The rows of a group lie close to one hidden flat surface of 10 dimensions, which passes through zero. Surfaces can cross.
Known rows, each followed by its group:
[0.895 -3.329 -5.102 1.199 1.543 0.785 1.249 -0.238 3.212 0.931 0.632 0.732 0.154 0.950 0.598 -0.197 -7.363] : J940
[3.450 -1.581 -0.738 -0.518 2.978 -4.005 2.472 -2.276 4.697 -2.034 -1.408 -1.393 0.612 1.061 -1.437 -1.093 3.496] : J558
[0.032 -1.592 1.098 0.520 -0.502 1.798 -2.057 2.736 -4.144 3.122 -0.236 -0.516 -3.965 -1.285 -4.893 -1.414 -5.318] : J255
[2.517 -1.387 -5.148 2.973 -0.788 1.778 4.580 3.235 -1.729 -2.799 0.493 1.214 -3.953 -0.030 0.196 -0.657 -0.071] : J403
[1.531 -0.982 -1.190 1.024 -0.636 -6.069 5.080 -1.360 -3.075 -0.323 -1.167 -3.154 -0.514 4.142 1.413 -0.177 0.793] : J940
[1.912 -5.032 -2.772 -0.374 -1.075 1.785 -0.329 3.222 -1.233 -1.995 -2.673 2.728 -0.626 0.857 -2.205 -4.541 -2.775] : J403
[3.623 3.934 -1.337 1.661 1.960 -3.269 4.157 -0.839 -0.848 2.752 0.898 -0.755 1.761 1.773 0.061 1.226 1.698] : J403
[0.800 -4.268 0.053 0.519 1.408 0.844 0.849 5.296 -6.077 1.275 1.323 0.104 -1.436 -1.710 -3.964 1.487 -1.578] : J940
[-0.441 2.165 2.014 -0.591 0.341 0.258 -2.593 -1.921 1.364 1.015 -3.704 1.677 1.814 -0.261 0.488 -0.601 -1.929] : J558
[-3.617 -0.080 1.391 2.934 2.775 -1.723 0.184 2.281 -2.543 5.415 3.260 0.693 1.504 2.565 3.278 -0.440 1.294] : J940
[0.367 -2.629 -0.822 3.944 1.754 -3.194 2.090 3.086 -0.513 0.467 3.186 -0.339 1.143 -2.198 1.871 0.979 1.170] : J255
[-2.953 0.230 0.653 2.357 1.184 3.187 -0.500 1.799 -2.975 1.664 1.939 -1.368 -5.284 1.046 -1.538 2.235 1.111] : J255
[0.219 1.637 0.746 3.778 1.184 -1.133 -1.539 0.168 -3.232 2.531 -1.164 2.028 3.945 0.046 1.896 2.717 -5.713] : J667
[1.548 2.407 -1.406 -1.245 0.430 -0.320 3.075 5.590 -4.102 3.035 2.590 4.557 -2.481 3.801 -0.589 -4.565 1.105] : J940
[-1.023 -3.477 -0.588 1.746 0.956 4.871 -1.057 0.541 -0.285 -3.068 0.101 -4.667 -3.022 0.484 -0.004 3.114 3.465] : J667
[3.531 -3.644 -0.924 2.879 2.204 3.462 -4.398 4.734 0.873 -3.184 2.919 -3.365 -1.551 1.497 -2.616 0.194 0.674] : J558
[0.425 -0.073 -1.634 -3.157 -0.684 -1.001 1.444 -6.075 4.046 -4.700 -1.947 -1.534 4.880 2.057 2.885 3.516 0.664] : J255
[-2.326 0.651 2.142 -1.502 2.360 2.399 -7.463 3.187 4.368 -2.060 3.685 2.346 2.737 1.980 4.602 0.062 0.224] : J558
[5.110 -1.323 -1.853 3.176 -1.938 0.076 0.265 2.726 -0.859 -3.394 0.814 -2.169 3.517 -1.644 0.868 -0.432 0.685] : J558
[-4.125 2.443 4.116 -3.550 1.712 -0.323 0.097 3.319 -1.876 6.043 1.181 5.351 4.064 -2.024 1.144 -1.579 3.782] : J403
[3.613 -5.781 0.357 -2.146 0.170 -3.300 -0.684 3.265 -0.426 -3.585 1.600 -2.777 2.050 -3.775 -3.291 1.936 -2.655] : J255
[2.397 1.333 0.281 3.958 2.319 3.374 -3.017 3.196 -0.440 -1.662 -0.836 -1.098 -5.091 1.575 -1.434 1.528 -0.098] : J558
[-0.002 2.469 1.667 -5.128 0.921 2.678 -0.789 1.186 1.172 1.368 -2.221 3.496 -3.445 3.037 -3.631 -5.856 5.067] : J940
[0.063 -1.030 1.788 -0.161 3.011 -0.649 -0.429 1.531 -0.977 3.614 -5.380 4.202 2.002 -0.244 -2.072 -2.800 -1.369] : J558
[-0.061 1.079 1.930 0.724 1.396 1.979 -2.707 1.474 -0.287 -1.532 -0.322 0.488 -1.698 -2.256 -1.369 3.068 0.540] : J940
[0.206 0.877 0.034 -0.167 2.454 -3.344 4.161 3.298 -5.617 5.113 1.786 2.508 0.733 6.685 0.030 -2.821 4.404] : J255
[1.203 -4.401 -0.887 -0.522 -0.483 2.434 -1.557 1.289 1.178 -2.395 0.744 0.139 2.736 -6.111 -2.116 2.469 -2.693] : J940
[2.590 0.601 -3.115 6.160 -1.702 2.602 -0.612 -4.773 -0.191 2.675 -2.614 -3.434 3.361 -0.506 -1.007 -0.065 -3.222] : J403
[2.540 -2.366 1.659 1.370 4.117 -8.365 0.058 -1.794 0.123 2.282 2.485 -4.112 5.773 3.070 -1.274 1.381 -0.189] : J667
[2.324 2.640 -2.003 -2.410 3.017 0.495 4.313 -2.640 4.407 2.439 -1.675 0.744 -0.957 0.049 -2.659 -0.006 1.812] : J403
[-1.703 -0.037 3.185 -3.070 -4.542 -5.438 -0.901 1.550 -1.470 -2.968 1.586 -2.204 -0.384 -0.915 4.592 -0.147 -2.209] : J667
[1.333 -0.229 0.315 1.093 2.992 0.710 -2.030 -1.317 4.578 -1.926 2.925 -2.738 -1.939 -0.304 -1.477 2.900 1.455] : J940
[-0.106 4.948 0.986 0.168 -2.544 1.726 -0.888 0.797 0.163 -1.539 -0.948 2.609 0.419 -0.894 3.115 -0.852 2.010] : J558
[3.683 0.848 -4.157 -0.510 1.300 -2.906 3.591 0.680 3.335 -0.504 3.947 0.354 -0.522 3.886 0.499 -2.330 -0.014] : J940
[3.383 2.512 0.081 -3.137 0.613 -2.617 1.036 -1.454 1.916 -0.976 -1.603 0.000 -2.197 3.844 -2.678 -2.345 1.193] : J667
[-0.575 0.052 -0.554 -4.824 -4.231 2.794 -0.287 0.688 0.602 0.267 -2.639 4.608 5.105 -2.799 0.430 -5.421 1.249] : J667
[-0.776 0.875 1.444 -2.498 0.236 4.681 -4.360 1.033 2.549 -0.045 1.439 1.922 0.284 -3.539 -2.674 -0.058 1.628] : J940
[0.796 1.225 1.161 4.394 4.469 -5.302 -0.573 -0.919 0.443 5.101 -0.256 -1.033 0.593 5.524 -0.173 -1.763 -1.287] : J255
[0.918 -3.762 -1.747 1.916 3.536 -3.450 2.662 2.969 -0.689 0.549 0.205 1.848 0.987 0.182 0.677 1.274 -2.568] : J558
[1.220 5.017 -2.798 1.965 0.759 2.652 2.304 0.004 0.741 1.927 -1.117 6.231 -1.183 -1.108 -0.478 -1.182 -0.973] : J667
[6.052 -0.665 -1.500 4.800 2.273 -4.861 1.006 0.846 -0.798 -2.312 -1.673 -1.994 1.634 1.103 1.076 3.710 -5.211] : J558
[1.903 4.194 0.541 -4.459 -1.282 -0.828 0.759 -0.445 -0.648 -1.938 -1.847 1.762 -3.508 1.780 -1.034 0.327 -3.483] : J403
[-0.734 -4.228 -2.832 -1.285 0.789 0.314 4.903 0.409 0.557 1.333 -1.908 0.599 -3.239 2.934 -1.353 -4.847 2.834] : J940
[-1.317 -0.783 -0.888 -4.843 -4.425 0.836 0.959 -2.712 -0.229 3.405 1.536 -0.469 -1.865 -3.359 -4.830 -4.221 -3.313] : J667
[0.134 1.066 -1.134 2.933 -0.238 -0.909 -0.535 -2.492 -0.392 1.082 -2.261 -0.128 0.394 0.996 1.254 1.609 -6.932] : J255
[2.365 1.037 -1.179 -2.861 0.969 -1.517 1.395 -4.930 0.742 -0.259 -2.171 -2.574 -1.790 7.032 -3.110 -0.325 0.081] : J255
[-1.902 -2.185 1.816 3.322 2.797 2.199 -6.576 1.008 4.585 -3.762 -3.219 1.276 -3.047 3.564 0.654 -3.708 4.358] : J403
[0.508 -0.055 1.956 0.193 -1.781 -3.995 -1.675 -0.972 -0.628 -1.583 1.240 -2.345 3.701 0.964 2.050 0.338 0.929] : J403
[0.376 -2.828 -1.962 -1.850 -2.762 2.112 -3.135 0.099 0.167 -3.000 2.737 -1.496 1.651 0.012 0.941 1.867 -8.120] : J558
[-2.325 -3.690 2.072 -0.120 1.461 2.427 -2.047 0.197 -0.904 0.823 1.640 -5.007 -3.714 1.614 -3.119 0.882 3.244] : J667
[-2.693 -0.691 1.881 4.545 -1.456 4.891 -3.799 1.029 -5.665 2.811 2.064 -3.470 -4.096 2.478 -2.855 -2.025 3.471] : J403
[-2.021 1.040 2.638 6.436 2.707 -0.113 0.593 -0.108 -1.641 4.014 -3.280 0.359 0.703 -3.274 1.119 1.835 3.250] : J558
[-2.393 -3.559 -1.724 -1.370 -0.207 3.658 0.638 -1.200 2.478 1.666 2.058 -0.990 -0.451 -3.012 -2.573 -2.276 3.072] : J667
[-2.777 -5.382 -0.832 0.205 -1.096 2.449 -0.322 4.327 1.283 -4.660 -1.995 2.259 1.583 -4.416 6.360 1.306 -1.423] : J667
[0.671 0.438 0.481 0.300 3.743 -3.939 0.973 2.588 -0.839 -1.380 -0.439 1.952 -2.390 1.122 2.207 4.708 -5.708] : J403
[-2.796 3.314 1.585 2.921 -0.541 1.895 -1.172 1.419 -0.595 -0.759 1.821 0.932 -1.717 -2.486 3.639 2.974 2.537] : J255
[1.950 4.858 0.520 -1.870 0.809 -1.398 0.290 -1.294 2.307 -3.375 -1.317 0.295 -5.380 2.960 -0.465 1.525 -0.327] : J403
[-0.793 -1.314 -0.155 -0.900 0.109 0.968 2.513 2.042 -7.617 3.098 2.666 -0.999 -2.233 3.505 -2.350 0.920 0.555] : J255
[-1.352 -4.137 -0.987 -3.225 4.456 1.703 0.037 -2.651 2.192 -0.429 -3.615 1.470 2.449 3.378 -0.836 1.924 -1.980] : J255
[0.420 1.834 0.231 1.634 0.301 0.111 -2.330 -6.006 1.967 2.261 -0.740 -2.366 3.532 -0.184 -1.778 1.734 -2.695] : J667

New rows. What belongs after each?
[1.797 -0.575 2.137 -1.384 -0.034 -1.236 -3.635 0.568 1.270 -0.368 -0.072 -1.136 4.543 1.459 -0.983 -1.957 1.309] : J558
[0.149 -2.375 -1.645 0.076 -1.574 6.140 -1.269 1.714 -1.867 -2.775 -3.528 0.793 0.659 0.064 0.076 0.192 -0.129] : J667
[1.760 2.350 -1.605 -2.535 -2.946 0.875 0.087 -3.956 2.564 -0.196 -2.105 0.828 1.501 -1.092 -1.631 -1.880 -2.778] : J667
[-2.608 3.272 -1.047 -1.450 -3.612 4.267 -0.214 -0.401 3.432 -4.381 -2.134 2.460 -6.990 -3.380 2.972 -0.520 -0.680] : J667
[-1.201 -1.753 3.345 -2.780 -4.536 -3.248 -5.521 1.606 0.596 -5.313 -0.634 1.577 5.667 1.153 4.168 -4.839 2.802] : J403
[-1.206 -2.924 0.873 -0.794 -0.204 -3.083 1.092 1.468 -3.808 4.158 1.163 -0.302 4.592 1.543 -0.190 -2.540 -0.107] : J940
[0.169 -0.385 -0.802 3.043 -0.895 -1.608 0.815 -0.967 -1.033 1.141 1.227 -0.082 5.472 -2.591 2.696 2.043 -3.435] : J667
[-1.683 -0.970 0.290 4.044 3.069 1.646 -3.107 -2.070 2.086 2.854 -2.416 1.684 5.058 -2.472 1.040 3.225 -5.665] : J667
[2.143 3.854 2.199 2.737 3.321 -0.682 -3.683 0.952 2.070 -1.283 -3.978 1.593 -1.066 2.246 1.314 1.596 -1.986] : J558
[-2.893 -0.636 0.082 -0.921 0.359 0.779 3.310 -0.614 -1.036 5.768 3.602 -0.640 4.185 -5.563 0.329 3.253 -0.153] : J403
[2.247 1.720 -0.730 -0.731 -0.600 -2.288 -0.180 -4.655 2.436 0.499 -0.548 -0.733 2.651 0.108 -1.453 -0.571 -2.581] : J667
[2.304 3.699 1.875 -5.538 0.556 -6.491 0.996 0.004 1.204 2.843 -0.402 3.773 0.362 2.627 -3.082 -5.829 -0.850] : J667
[-4.023 -6.539 -0.299 -0.258 1.687 0.852 0.857 1.104 -3.200 4.070 1.138 0.787 6.499 -0.770 0.885 0.774 -0.357] : J255
[-0.519 2.422 1.328 -2.304 -2.972 -1.536 1.843 3.094 -3.057 -1.310 2.048 0.036 -5.282 0.735 1.087 -1.466 3.503] : J667
[0.512 0.878 1.982 -2.922 -3.271 -3.637 1.584 3.163 -3.161 -3.958 3.402 -4.102 -6.334 2.576 0.803 -0.353 3.889] : J667
[0.208 1.405 -2.663 1.056 -2.183 4.209 1.049 3.260 -1.416 -1.315 5.752 0.222 -3.232 -3.265 0.015 1.962 0.226] : J940
[-1.304 0.564 3.441 -1.793 -0.605 -2.557 -2.537 3.791 -4.501 -1.441 0.931 1.544 -2.169 2.572 1.072 0.431 -1.851] : J403
[-1.468 0.769 2.191 -7.097 -0.716 1.508 -0.202 -1.605 -3.094 -2.361 -0.488 -0.648 2.513 3.677 -0.515 3.164 3.282] : J255
[1.314 -0.708 0.553 -1.661 6.166 -3.410 1.685 3.998 0.354 -0.634 0.006 2.037 -5.863 3.961 -2.193 1.023 -0.381] : J403
[1.690 -1.988 -3.109 6.584 0.899 4.314 -0.168 1.259 -2.374 1.682 -1.958 -0.179 -2.459 2.049 -2.888 -2.966 0.280] : J403
[0.279 3.689 2.120 1.161 2.303 -3.436 -0.684 -1.802 -0.933 2.169 -2.741 -0.589 -2.980 6.652 0.891 -0.224 -1.579] : J940
[-3.512 -2.834 4.029 -2.688 4.802 -3.574 -2.101 -0.420 2.848 0.213 3.165 -2.668 -0.765 0.055 -0.221 4.943 0.731] : J403
[2.416 0.952 -0.651 -4.049 -4.804 -1.556 -0.702 -4.731 4.439 -6.359 -3.126 -2.949 -1.017 0.001 1.091 -0.451 -3.202] : J667
[-3.126 2.230 1.482 1.002 -2.845 2.759 -1.324 -0.990 -1.510 3.654 1.543 -0.850 -1.821 -1.140 -0.344 -3.197 3.135] : J255
[0.080 1.643 -1.014 -2.433 -4.815 2.089 0.419 -0.163 -1.780 -4.790 0.513 0.413 0.752 -3.343 2.971 3.008 -0.623] : J255
[2.192 -0.845 2.431 0.858 0.373 0.783 -4.170 5.524 -2.847 0.543 2.945 -1.580 3.036 1.413 -1.132 -2.267 3.435] : J558
[-1.723 -0.922 1.715 -2.066 0.690 1.279 -2.760 0.582 3.336 -1.902 -0.536 1.191 -1.236 1.029 -0.339 -3.718 5.221] : J403
[-1.543 6.254 -0.233 1.016 0.099 1.548 0.326 -3.531 2.074 3.575 1.395 2.650 -2.565 -0.966 -1.255 -0.742 0.584] : J667
[-1.278 1.993 2.925 2.353 3.681 -1.646 -2.961 -3.700 2.753 4.134 -1.046 -1.258 4.931 0.722 0.727 1.474 0.218] : J403
[0.142 1.888 1.741 -0.876 2.686 -4.012 1.035 3.828 -0.375 1.056 0.674 5.185 2.169 2.441 2.500 -1.589 2.366] : J558
[-5.210 -1.400 1.145 1.176 0.274 0.482 -0.314 -5.513 2.605 2.953 -2.155 -3.566 -1.578 3.304 1.816 -1.853 3.367] : J940
[-0.991 1.518 -0.778 -1.364 -1.074 4.816 -0.682 -2.576 0.932 2.466 -0.721 0.870 -0.079 -1.037 -3.670 -2.441 1.837] : J667
[1.587 3.139 -0.968 -1.382 -3.534 2.538 -1.644 3.918 -3.006 -2.528 2.103 2.343 -0.837 1.168 2.201 -0.637 -2.966] : J558
[-1.390 4.954 3.852 0.527 -3.584 -2.071 -0.722 -2.687 -3.878 -0.722 -4.934 -0.553 -0.313 1.447 2.388 1.221 0.611] : J940
[0.026 -2.233 0.730 3.429 2.355 -1.943 -3.752 2.046 -0.084 -1.360 -3.249 2.319 1.177 1.435 2.207 0.925 -6.200] : J403
[1.425 4.173 1.768 2.010 -1.942 -1.658 -1.588 -0.860 -3.413 -2.062 1.538 -3.978 -4.373 4.371 -0.192 0.913 1.004] : J403
[0.438 1.870 0.255 2.689 -2.429 -0.029 -1.752 0.996 -5.183 0.429 -0.122 -0.581 0.477 1.106 1.230 0.345 -3.291] : J403
[-1.672 -3.268 -2.227 0.550 -0.459 2.644 2.474 -3.483 2.464 -1.930 -3.855 -1.859 -4.688 -0.788 -0.352 -0.141 0.796] : J940
[-2.957 2.670 -0.509 -2.073 -3.003 4.548 0.745 -3.759 0.858 0.995 -4.911 2.900 -3.149 -2.743 -1.000 -1.410 -1.393] : J558
[1.063 0.572 0.729 -0.155 0.544 1.240 0.970 5.171 -1.414 -2.981 -1.699 4.482 -0.634 -3.831 0.150 0.825 3.464] : J940
[-0.151 -2.461 -3.130 0.134 0.622 0.550 4.569 1.790 -1.411 2.437 2.058 1.240 1.429 -3.427 -0.342 0.313 0.192] : J403
[1.288 -1.147 3.471 -0.286 -1.198 -1.900 -3.590 1.203 -2.512 0.455 2.226 -4.188 -0.104 -2.161 -3.535 0.800 -2.338] : J255
[1.776 -0.935 -1.686 -0.147 -3.351 1.864 1.294 0.573 -3.218 -1.752 1.295 -2.465 -3.968 1.699 -2.665 -2.762 2.511] : J403
[-3.701 -6.021 -0.600 -3.712 1.008 2.782 0.159 3.410 2.212 -3.182 1.316 2.364 -4.824 -3.310 -0.185 -0.020 0.893] : J403
[-3.628 -4.221 1.116 -3.448 -2.515 2.792 -1.427 -2.745 -5.315 2.192 1.949 -4.217 4.250 -0.452 -2.099 2.258 -0.328] : J255
[1.889 -2.076 -0.770 -1.644 2.787 -1.045 -3.755 3.258 5.194 -4.038 3.880 0.388 3.404 2.855 2.780 -0.309 -0.363] : J558
[2.879 5.428 1.044 -0.315 0.101 -0.770 0.215 -0.092 -2.147 0.019 -5.211 2.502 -3.937 3.386 -1.766 -0.334 -2.687] : J558
[1.994 4.551 -2.362 2.061 -1.696 0.837 2.405 4.175 -2.608 -1.769 4.950 2.677 -2.051 -1.031 3.101 1.500 -0.798] : J940
[0.710 -0.876 2.849 0.326 -1.729 -5.091 -2.724 0.709 -1.905 -1.029 1.094 -1.563 5.372 2.252 1.993 -1.836 1.491] : J403
[-1.723 -8.158 -1.324 0.275 2.615 -2.777 1.817 2.252 1.962 1.735 2.742 -0.518 1.009 -3.342 -0.044 0.150 -2.613] : J667
[-2.207 1.796 1.663 0.601 -4.713 -1.769 -1.318 -1.261 -0.996 -2.332 1.787 -0.101 4.898 -3.340 6.326 2.690 -1.244] : J403
[5.447 5.564 -1.575 -0.548 -2.844 -1.048 1.082 -2.606 -0.340 -0.084 -3.772 1.042 1.679 2.452 -1.037 -3.194 -1.229] : J403
[2.430 1.858 -1.646 -1.789 -4.789 -2.125 2.175 -1.681 -2.955 0.930 -1.307 0.304 3.780 0.843 0.486 -3.487 -2.933] : J255
[3.538 -1.620 -1.570 -2.385 -2.161 -6.560 4.603 1.773 -1.853 -4.141 4.404 -2.660 0.486 1.365 0.629 -0.763 3.055] : J403
[1.298 2.356 -0.802 -4.499 -3.253 -1.736 -0.897 1.400 2.745 -4.375 5.472 1.423 3.925 2.250 4.879 -1.665 1.763] : J558
[1.364 -0.151 1.927 -0.750 0.896 -0.943 -3.246 0.859 5.452 1.044 -2.178 1.996 -0.860 -2.293 -3.186 -5.689 0.871] : J255
[-4.099 -1.945 0.650 1.609 0.988 1.667 -2.857 -5.326 7.246 0.142 -2.874 -1.088 2.572 -2.127 3.398 0.840 0.309] : J940
[-3.022 -0.142 1.563 3.017 0.495 2.178 -2.905 -2.220 -1.228 1.812 2.963 -4.266 -1.797 -0.098 -0.247 3.521 -1.597] : J940
[-0.627 -4.733 -2.069 -3.049 3.644 0.925 1.947 -2.441 5.480 2.408 -1.171 -0.112 2.344 -3.624 -3.036 1.311 -2.297] : J403
[-2.036 0.299 -2.426 0.421 1.662 3.846 0.614 -1.962 0.273 -0.232 -3.622 3.017 -0.843 1.949 2.034 2.445 -4.458] : J255
[0.448 1.526 -0.233 2.914 3.252 -0.240 2.872 2.751 -2.562 -1.365 -2.962 1.709 -7.380 3.355 0.890 1.728 0.859] : J940
[-1.637 4.345 0.246 -1.066 -4.400 3.223 -1.225 -2.691 -2.063 0.980 -0.737 -0.725 -2.854 1.145 0.180 -1.026 -1.965] : J940
[-1.205 3.111 -1.020 0.342 -1.582 1.619 1.246 2.438 -2.375 2.388 6.975 -0.334 -2.912 1.095 0.310 -0.855 3.872] : J940
[2.483 6.293 -1.869 -2.783 1.820 0.521 3.356 -3.148 3.953 -1.643 -2.479 1.463 -5.957 0.354 -0.437 4.367 -3.631] : J403
[-2.789 -0.279 -1.097 1.719 4.981 -1.769 -0.722 0.630 4.040 5.558 1.090 3.978 2.992 4.272 4.194 -2.728 -2.032] : J940
[-1.047 4.878 1.808 1.235 -1.316 -0.382 -0.866 1.792 -0.977 -0.559 -0.441 3.143 2.755 -0.558 5.508 0.508 1.841] : J667
[1.451 -5.077 -1.615 1.534 -0.720 -0.147 1.432 2.179 -4.139 -0.446 1.385 -2.595 6.195 -0.483 1.124 1.063 0.978] : J667
